There are 9 hidden switches. A switch that is on adds its own fixed numbers to the row, and there is some noise. The rows also spread widely along 9 directions, which tell nothing about the answers.
(in the rows, 128 means zero)
Known rows, each followed by its switches (1 for on, 0 for off):
|  91 |  70 | 150 | 113 | 118 | 167 | 120 | 131 | 100 | 129 | 131 | 149 | 133 | 122 | 182 | 127 |  97 | 120 | 118 | 154 |  87 | 129 | 139 | 152 | 146 | 131 | 134 | 114 | | 0 0 0 0 1 1 0 0 0
| 103 | 100 | 141 |  97 | 148 | 154 | 126 | 123 | 105 | 154 | 112 | 156 | 105 | 139 | 176 | 118 |  93 | 100 | 132 | 164 |  85 | 119 | 138 | 141 | 143 | 148 |  79 | 111 | | 0 1 1 0 1 0 0 0 0
| 140 | 122 | 128 | 109 | 144 | 144 |  86 | 129 | 130 | 128 |  92 | 163 | 127 | 140 | 179 | 135 |  76 | 135 | 121 | 148 | 121 | 126 | 151 | 126 | 142 | 127 | 117 | 129 | | 0 1 0 1 0 0 0 0 1
| 137 | 119 | 125 | 102 | 148 | 149 | 126 | 119 | 160 | 127 | 135 | 129 | 137 |  82 | 159 | 137 | 117 | 141 | 111 | 132 | 118 | 142 | 107 |  95 | 107 | 137 | 133 | 135 | | 0 1 1 0 1 0 1 0 0
|  85 | 104 | 126 | 127 | 152 | 197 | 115 | 167 | 105 | 143 | 150 | 130 | 180 | 138 | 115 | 103 | 124 | 148 | 114 | 105 |  87 | 127 | 131 | 178 | 105 | 146 | 134 | 121 | | 0 0 0 1 1 1 0 1 0
| 117 | 130 | 127 | 121 | 175 | 155 | 111 | 127 | 117 | 136 | 100 | 127 | 169 |  88 | 166 | 125 |  96 | 150 | 124 | 144 |  79 | 159 | 119 | 124 | 118 | 152 | 128 | 153 | | 0 0 1 0 1 1 0 0 0
|  80 | 126 | 108 | 144 | 187 | 182 | 126 | 154 | 138 | 169 | 142 | 120 | 122 | 149 | 144 | 125 | 163 | 126 | 133 | 124 |  38 | 152 | 111 | 188 | 118 | 157 | 109 | 121 | | 1 1 0 0 0 0 1 0 1
| 135 | 113 | 147 |  75 | 125 | 130 | 179 | 122 | 133 | 116 |  86 | 108 | 131 | 101 | 184 | 157 |  97 | 161 |  49 | 130 | 118 |  99 | 129 | 123 |  69 | 203 | 172 | 163 | | 0 0 0 0 0 0 1 0 0
| 123 |  85 | 171 | 114 | 108 | 146 | 211 |  94 | 136 | 114 | 107 |  82 | 154 | 102 | 167 | 133 | 158 | 130 |  26 | 140 |  77 | 147 |  83 |  88 |  81 | 176 | 123 | 213 | | 0 1 0 0 1 1 1 0 0
| 146 | 109 | 142 | 114 |  77 |  85 | 191 | 138 | 158 | 142 | 127 |  75 | 172 | 165 | 123 | 143 | 145 | 118 |  52 | 144 | 126 | 127 |  94 | 115 | 114 | 171 | 102 | 185 | | 1 0 1 0 0 1 0 0 0
| 125 | 122 | 116 | 113 | 136 | 128 | 145 | 148 | 148 | 177 | 145 | 115 | 135 | 183 | 119 | 116 | 177 | 111 | 111 | 138 | 115 | 110 | 107 | 143 | 139 | 133 |  86 | 110 | | 1 1 1 0 0 0 0 0 0
| 108 |  71 | 147 | 126 | 113 | 196 | 128 | 124 | 129 |  97 | 151 | 131 | 138 | 103 | 156 | 114 | 123 | 132 | 116 | 144 | 109 | 136 | 135 | 105 | 127 | 128 | 144 | 124 | | 0 0 0 0 1 0 1 0 1
| 117 | 115 | 123 | 121 | 135 | 154 |  98 | 143 | 120 | 130 | 120 | 147 | 173 | 146 | 142 | 128 |  89 | 154 | 128 | 138 | 122 | 117 | 151 | 148 | 136 | 127 | 134 | 114 | | 0 0 0 0 1 1 0 0 1
|  78 |  65 | 123 |  93 | 116 | 164 | 122 | 164 | 117 | 149 | 144 | 141 | 157 | 138 | 166 | 151 |  97 | 137 |  82 | 120 |  82 | 107 | 133 | 192 | 109 | 162 | 168 | 136 | | 1 1 0 0 0 1 1 1 0
| 143 | 127 | 138 | 124 | 115 | 116 | 123 | 134 | 147 | 155 | 145 | 135 | 139 | 168 | 133 | 127 | 126 | 121 | 125 | 143 | 141 | 137 | 117 | 135 | 148 | 103 |  89 | 100 | | 0 0 0 1 1 1 0 0 0
| 102 | 134 | 123 |  96 | 162 | 150 | 152 | 148 | 122 | 146 | 104 | 122 | 154 | 147 | 136 | 140 | 106 | 149 |  88 | 108 | 101 |  85 | 142 | 174 |  77 | 190 | 134 | 131 | | 0 1 0 0 1 0 0 0 0
| 124 | 146 | 136 | 106 | 137 | 137 | 168 | 140 | 151 | 130 | 118 |  78 | 152 | 122 | 114 | 144 |  88 | 135 |  89 | 107 |  99 | 136 | 134 | 142 |  56 | 229 | 113 | 174 | | 0 0 0 0 0 0 1 0 0
| 148 | 140 | 124 | 105 | 157 | 139 | 126 | 130 | 160 | 169 | 166 | 151 |  84 | 150 | 144 | 114 | 149 | 132 | 157 | 150 | 131 | 116 | 123 | 122 | 148 |  96 |  78 |  44 | | 0 1 1 0 1 0 0 0 1
| 123 | 131 | 130 | 129 | 140 | 154 | 130 | 164 | 159 | 146 | 169 | 124 | 101 | 165 | 121 | 128 | 121 | 115 | 130 | 116 |  98 | 137 | 131 | 163 | 116 | 150 |  87 | 103 | | 0 1 0 1 0 0 0 0 1
| 113 | 113 | 137 | 122 | 149 | 163 | 142 | 125 | 136 | 144 | 136 | 116 | 127 | 117 | 145 | 118 | 129 | 117 | 116 | 139 |  86 | 144 | 113 | 131 | 115 | 138 | 107 | 127 | | 1 1 0 0 1 0 0 0 0
| 155 | 148 | 110 | 115 | 149 | 119 | 122 | 150 | 161 | 161 | 135 | 118 | 137 | 136 | 138 | 128 | 150 | 152 | 117 | 131 | 137 | 128 | 101 | 120 | 127 | 117 | 132 | 105 | | 1 0 1 1 0 0 0 0 0
| 137 | 137 | 125 | 116 | 151 | 136 | 154 | 141 | 181 | 160 | 156 | 105 | 102 | 129 | 145 | 141 | 140 | 133 |  98 | 122 |  77 | 167 |  92 | 144 |  92 | 155 | 101 | 137 | | 1 1 0 1 0 0 1 1 1

New rows, each followed by its switches (1 for on, 0 for off):
| 121 | 137 | 123 | 126 | 141 | 128 | 159 | 150 | 163 | 140 | 139 | 107 | 145 | 158 | 120 | 140 | 122 | 116 | 103 | 126 |  87 | 133 | 117 | 147 | 108 | 177 |  78 | 154 | | 0 1 1 0 1 0 0 0 1
|  88 | 113 | 103 | 116 | 170 | 183 | 113 | 161 | 127 | 151 | 132 | 131 | 164 | 138 | 126 | 118 | 156 | 138 | 117 | 109 |  90 | 111 | 123 | 160 | 116 | 157 | 134 | 126 | | 0 1 1 0 0 0 1 0 0
| 142 | 101 | 126 | 101 | 116 | 135 | 101 | 119 | 121 | 126 |  79 | 150 | 168 | 150 | 161 | 119 | 127 | 139 |  97 | 158 | 168 |  96 | 146 | 104 | 160 | 109 | 138 | 126 | | 0 0 0 0 0 0 0 0 0
| 146 | 107 | 125 | 103 |  89 | 116 | 162 | 146 | 165 | 129 | 137 | 112 | 157 | 173 | 125 | 138 | 160 | 141 |  77 | 135 | 161 |  88 | 123 | 111 | 126 | 149 | 130 | 131 | | 0 0 1 0 0 0 1 0 1
| 132 | 130 | 125 | 141 | 133 | 142 | 128 | 146 | 185 | 135 | 177 | 111 | 152 | 115 | 120 | 144 | 139 | 136 | 109 | 102 | 112 | 168 |  90 | 132 | 103 | 123 | 123 | 137 | | 0 1 0 1 1 1 1 0 0
|  86 |  77 | 136 | 127 | 125 | 190 | 129 | 151 | 107 | 130 | 132 | 144 | 121 | 165 | 163 | 118 | 145 | 124 | 111 | 138 |  83 | 116 | 136 | 161 | 139 | 144 | 132 | 114 | | 0 0 0 1 0 0 1 0 1
| 130 | 137 | 108 | 120 | 159 | 134 | 134 | 137 | 168 | 161 | 132 | 109 | 142 | 134 | 138 | 137 | 171 | 140 | 102 | 123 | 108 | 135 |  97 | 139 | 111 | 134 | 130 | 126 | | 1 1 0 0 0 0 1 0 0
| 122 | 143 |  85 | 124 | 140 | 140 | 104 | 187 | 160 | 152 | 156 | 110 | 201 | 166 |  75 | 125 | 145 | 150 | 127 | 100 | 151 |  99 | 130 | 162 | 117 | 142 | 143 | 107 | | 1 0 1 0 0 0 0 0 0
| 141 |  95 | 165 | 106 |  97 | 120 | 180 | 102 | 114 | 145 |  96 | 102 | 129 | 149 | 175 | 119 | 130 | 122 |  77 | 187 |  95 | 134 | 109 |  90 | 135 | 155 |  87 | 166 | | 1 0 1 0 0 1 0 0 1
| 145 | 113 | 140 | 131 | 136 | 164 | 103 | 118 | 140 | 123 | 141 | 130 | 158 |  95 | 141 | 107 | 117 | 134 | 126 | 138 | 120 | 167 | 104 |  73 | 132 |  98 | 105 | 143 | | 0 1 1 1 1 1 0 0 0
|  86 |  80 | 136 | 146 | 119 | 197 | 120 | 147 | 123 | 129 | 168 | 109 | 186 | 130 | 106 | 105 | 134 | 117 | 119 | 122 |  91 | 145 | 119 | 138 | 121 | 127 | 122 | 142 | | 1 1 0 0 1 1 0 0 0
| 135 | 117 | 148 | 109 | 139 | 158 | 158 | 124 | 123 | 134 | 127 | 118 | 125 | 120 | 146 | 105 | 136 | 134 | 104 | 141 | 112 | 127 | 112 | 101 | 109 | 144 | 108 | 124 | | 0 0 1 1 1 0 0 0 0
| 111 |  70 | 157 | 121 |  89 | 144 | 150 | 127 | 131 | 102 | 131 | 119 | 156 | 108 | 174 | 142 | 100 | 120 |  72 | 147 | 102 | 142 | 120 | 121 | 127 | 147 | 142 | 167 | | 0 0 0 0 1 1 0 0 0
| 111 | 122 | 118 | 151 | 138 | 146 | 133 | 145 | 174 | 147 | 173 | 125 | 128 | 166 | 123 | 129 | 173 | 108 | 138 | 136 |  98 | 154 | 110 | 159 | 150 | 121 |  88 |  99 | | 0 0 0 0 1 0 1 0 1
| 150 | 140 | 123 |  89 | 139 | 124 | 133 | 155 | 179 | 181 | 206 | 137 |  51 | 146 | 128 | 128 | 136 | 119 | 159 | 127 | 143 | 115 | 124 | 144 | 131 | 118 |  82 |  27 | | 0 1 1 0 0 0 0 0 0
| 140 |  98 | 132 |  82 | 116 | 176 | 123 | 131 | 151 | 115 | 150 | 141 | 155 | 113 | 131 | 125 |  99 | 167 |  99 | 117 | 161 |  94 | 147 | 109 |  94 | 131 | 152 | 105 | | 0 1 0 0 1 0 1 1 1
| 142 | 118 | 123 | 123 | 145 | 145 | 114 | 113 | 170 | 161 | 168 | 144 | 106 | 131 | 142 | 110 | 176 | 105 | 154 | 155 | 129 | 153 |  96 |  95 | 168 |  75 |  72 |  80 | | 0 1 1 0 1 0 1 0 0
| 115 | 124 | 106 | 107 | 162 | 158 | 100 | 142 | 125 | 167 | 108 | 132 | 175 | 147 | 122 | 100 | 128 | 124 | 123 | 141 | 103 | 128 | 126 | 136 | 135 | 139 |  92 | 141 | | 1 1 1 0 0 0 0 1 0
| 121 |  98 | 134 | 104 | 142 | 180 | 129 | 130 | 129 | 132 | 154 | 135 | 129 | 112 | 140 | 103 | 139 | 133 | 124 | 135 | 123 | 112 | 124 | 106 | 125 | 120 | 119 |  96 | | 0 1 1 0 1 0 0 0 0
| 125 | 108 | 147 |  94 | 127 | 158 | 151 | 122 | 128 | 143 | 136 | 111 | 148 | 109 | 140 | 133 |  97 | 152 |  98 | 124 | 114 | 114 | 124 | 123 |  76 | 156 | 141 | 127 | | 1 1 0 0 1 1 1 0 0
| 147 | 120 | 125 | 111 |  88 |  75 | 157 | 137 | 176 | 164 | 152 | 109 | 160 | 167 | 128 | 156 | 140 | 120 |  97 | 149 | 146 | 128 |  92 | 129 | 134 | 128 | 106 | 126 | | 1 0 1 0 1 1 1 0 0
| 105 |  96 | 159 | 114 | 122 | 192 | 115 | 142 | 106 | 127 | 165 | 149 |  92 | 143 | 142 | 104 |  62 | 111 | 163 | 145 | 104 | 126 | 167 | 144 | 128 | 142 |  89 |  74 | | 0 0 0 1 1 0 0 0 1
|  92 | 108 | 110 | 171 | 138 | 175 | 109 | 167 | 159 | 129 | 176 | 105 | 201 | 145 |  98 | 126 | 147 | 128 | 123 | 111 |  75 | 166 | 108 | 165 | 126 | 127 | 121 | 152 | | 1 1 0 0 1 1 0 0 1
| 121 |  76 | 143 |  85 | 116 | 174 | 100 | 134 |  95 | 137 | 128 | 169 | 145 | 130 | 175 | 127 |  67 | 160 | 127 | 146 | 136 |  87 | 147 | 117 | 123 | 113 | 159 |  95 | | 1 1 1 1 1 1 1 0 1
| 134 |  91 | 126 |  93 | 111 | 123 | 132 | 144 | 146 | 140 | 148 | 130 | 162 | 107 | 164 | 139 | 113 | 152 |  86 | 144 | 129 | 123 | 108 | 125 | 125 | 121 | 161 | 127 | | 1 0 1 0 1 1 0 1 0
| 126 |  84 | 144 | 108 | 101 | 141 | 131 | 119 | 125 | 117 | 103 | 144 | 152 | 142 | 172 | 134 | 121 | 127 |  82 | 149 | 142 | 109 | 126 | 114 | 137 | 120 | 143 | 137 | | 0 0 0 1 1 0 1 0 0
| 133 | 137 | 126 |  81 | 169 | 149 | 136 | 131 | 132 | 155 | 113 | 137 | 103 | 125 | 165 | 135 |  97 | 154 | 123 | 136 | 103 | 107 | 140 | 131 |  96 | 174 | 115 | 108 | | 0 1 1 0 0 0 1 0 1
| 135 | 124 | 135 | 112 | 117 | 136 | 146 | 130 | 142 | 137 | 132 | 118 | 152 | 159 | 114 | 116 | 134 | 123 | 110 | 138 | 149 | 110 | 135 | 125 | 126 | 136 |  98 | 111 | | 0 0 0 0 1 0 0 0 0
